There are 3 ways to turn a row about zero (a turn may also mirror it). The second row of each pair is the first, turned, with some noise. The first 21 pairs use one turn. New pairs use 2 turns, one after the other, and a turn may come again.
In the rows, 128 means zero.
Some pairs, each with its turns in order after it:
[ 96 115 146 196 124 114]
[197 114 117 123  93 120] : fem

[121 123 141 128 136 141]
[113 134 134 130 122 122] : dum

[147 137 129 139 128 189]
[143 152 150 119 176 100] : fem

[204 200 166 128 143 188]
[ 97 169 184 132 157  31] : fem

[ 80 146 122 156 161 130]
[109 139 112 127 167  88] : dum

[119 106 136 119 142 109]
[117 136 149 118 149 144] : dum

[129  59 146 150 166 118]
[156  89  65 149 140 113] : fem

[107 135 145  91  92  71]
[ 87 126 114  99  70 157] : fem

[134 136 116 124 137  64]
[174 133 156 144  98 129] : ruteb

[ 48 131 116 130 111 192]
[174 109 172  67 167 164] : fem

[162 129 113 142 100 127]
[135 126 119 116 122 171] : ruteb

[141 128 126 140 138 140]
[122 130 133 114 141 137] : ruteb

[121 101 127 138 129 149]
[150 124 114 123 150 133] : fem

[118 142 102 132 180 165]
[122  94 150  91 166  99] : ruteb

[116 149 141 134 138 149]
[ 99 121 140 130 141 120] : ruteb

[119 110 115 142 132  86]
[127 116 134 128 172 148] : dum

[113  85  88 165 125 127]
[ 89  91 102 140 161 146] : dum

[111 133  94 152 145 128]
[134 110 148  91 120 115] : ruteb

[114 129 130 134 143 125]
[123 131 139 125 125 112] : ruteb

[130  48 159 122 147 137]
[ 63 130 177 129 124 160] : dum

[133 126 134 139  99 142]
[129 129 117 159 112 135] : dum

New pairs, each followed by its turns in order:
[187 205 126  88 114 124]
[196 127  95 130 189  83] : ruteb fem

[175 168  59 126 179 208]
[165  55 140 157  95  36] : fem fem

[129 206 128 152  80 132]
[ 66 165 115 180 101 139] : ruteb dum

[124 108 131 148 184 208]
[188 177 167 119 176 109] : fem ruteb

[140 128 130 134 127 125]
[125 125 138 135 129 134] : dum dum

[145 205 125 123 127 128]
[ 66 136 157 167 116 130] : ruteb dum

[132 137 122 130 113 109]
[129 126 122 143 113 136] : ruteb dum

[130 177  48  93 146 118]
[ 61 143 111 168 167 172] : dum fem

[115 162 132 125 117 133]
[137 160 145 133 116 131] : fem dum

[142 106  96  69 153 129]
[116 134  96 198 138 123] : ruteb fem

[162 130 126 131  95 130]
[107 115 103 127  98 117] : ruteb dum

[140 140 135 113 135 126]
[143 123 122 138 131 115] : ruteb fem

[134 171 129 135 171 122]
[153 117  95 113  93 111] : fem fem

[174 151 155 127 109 123]
[120 128 148 120  77 147] : fem fem

[ 95 179 109 119 179  71]
[132 217 129 170 122 160] : ruteb ruteb

[123  61 105 113  92 133]
[165 125 153  92 181 140] : dum fem

[143 130 104  84  75 154]
[142 111  71 144  82 147] : dum dum

[ 93 121 201 144 208 101]
[120 157 201 202 129  82] : dum ruteb

[100  83 126 142 122 150]
[107 137 122 161 168 122] : fem fem

[110 175 143 106 142 208]
[131 160 131  98 122  39] : ruteb ruteb

[144 162 116  91 144 117]
[158 125 137 100 101 152] : dum dum

[133 156 105 127 130 150]
[129 145 101 119 142 103] : ruteb ruteb

[117 153 118  76 107 133]
[ 95  92 123 151 147 152] : ruteb dum

[133 129 124 146 134 105]
[140 149 134 120 146 120] : dum ruteb

[160 149 118 137 166 113]
[115 118 114 130 143  75] : ruteb fem

[127 117 126 138  49 127]
[112  83  89 167 106 103] : dum dum

[106  81 128  50 117 108]
[101 125 188  80 183 116] : dum fem

[133 132 134 118  98 162]
[152 117 135 132 151 160] : ruteb fem

[170 149 110 149 127  53]
[185 181 151 103  90 143] : fem fem

[126 112 132  99 141 180]
[145 172  91 138 132 151] : dum dum

[135 120 127 108 119 141]
[129 140 112 137 111 136] : dum dum

[190 134  88 113 147 126]
[146 139 111 112 201 139] : ruteb ruteb

[160 122 136 133 120 136]
[132 125 150 133 154 117] : ruteb fem

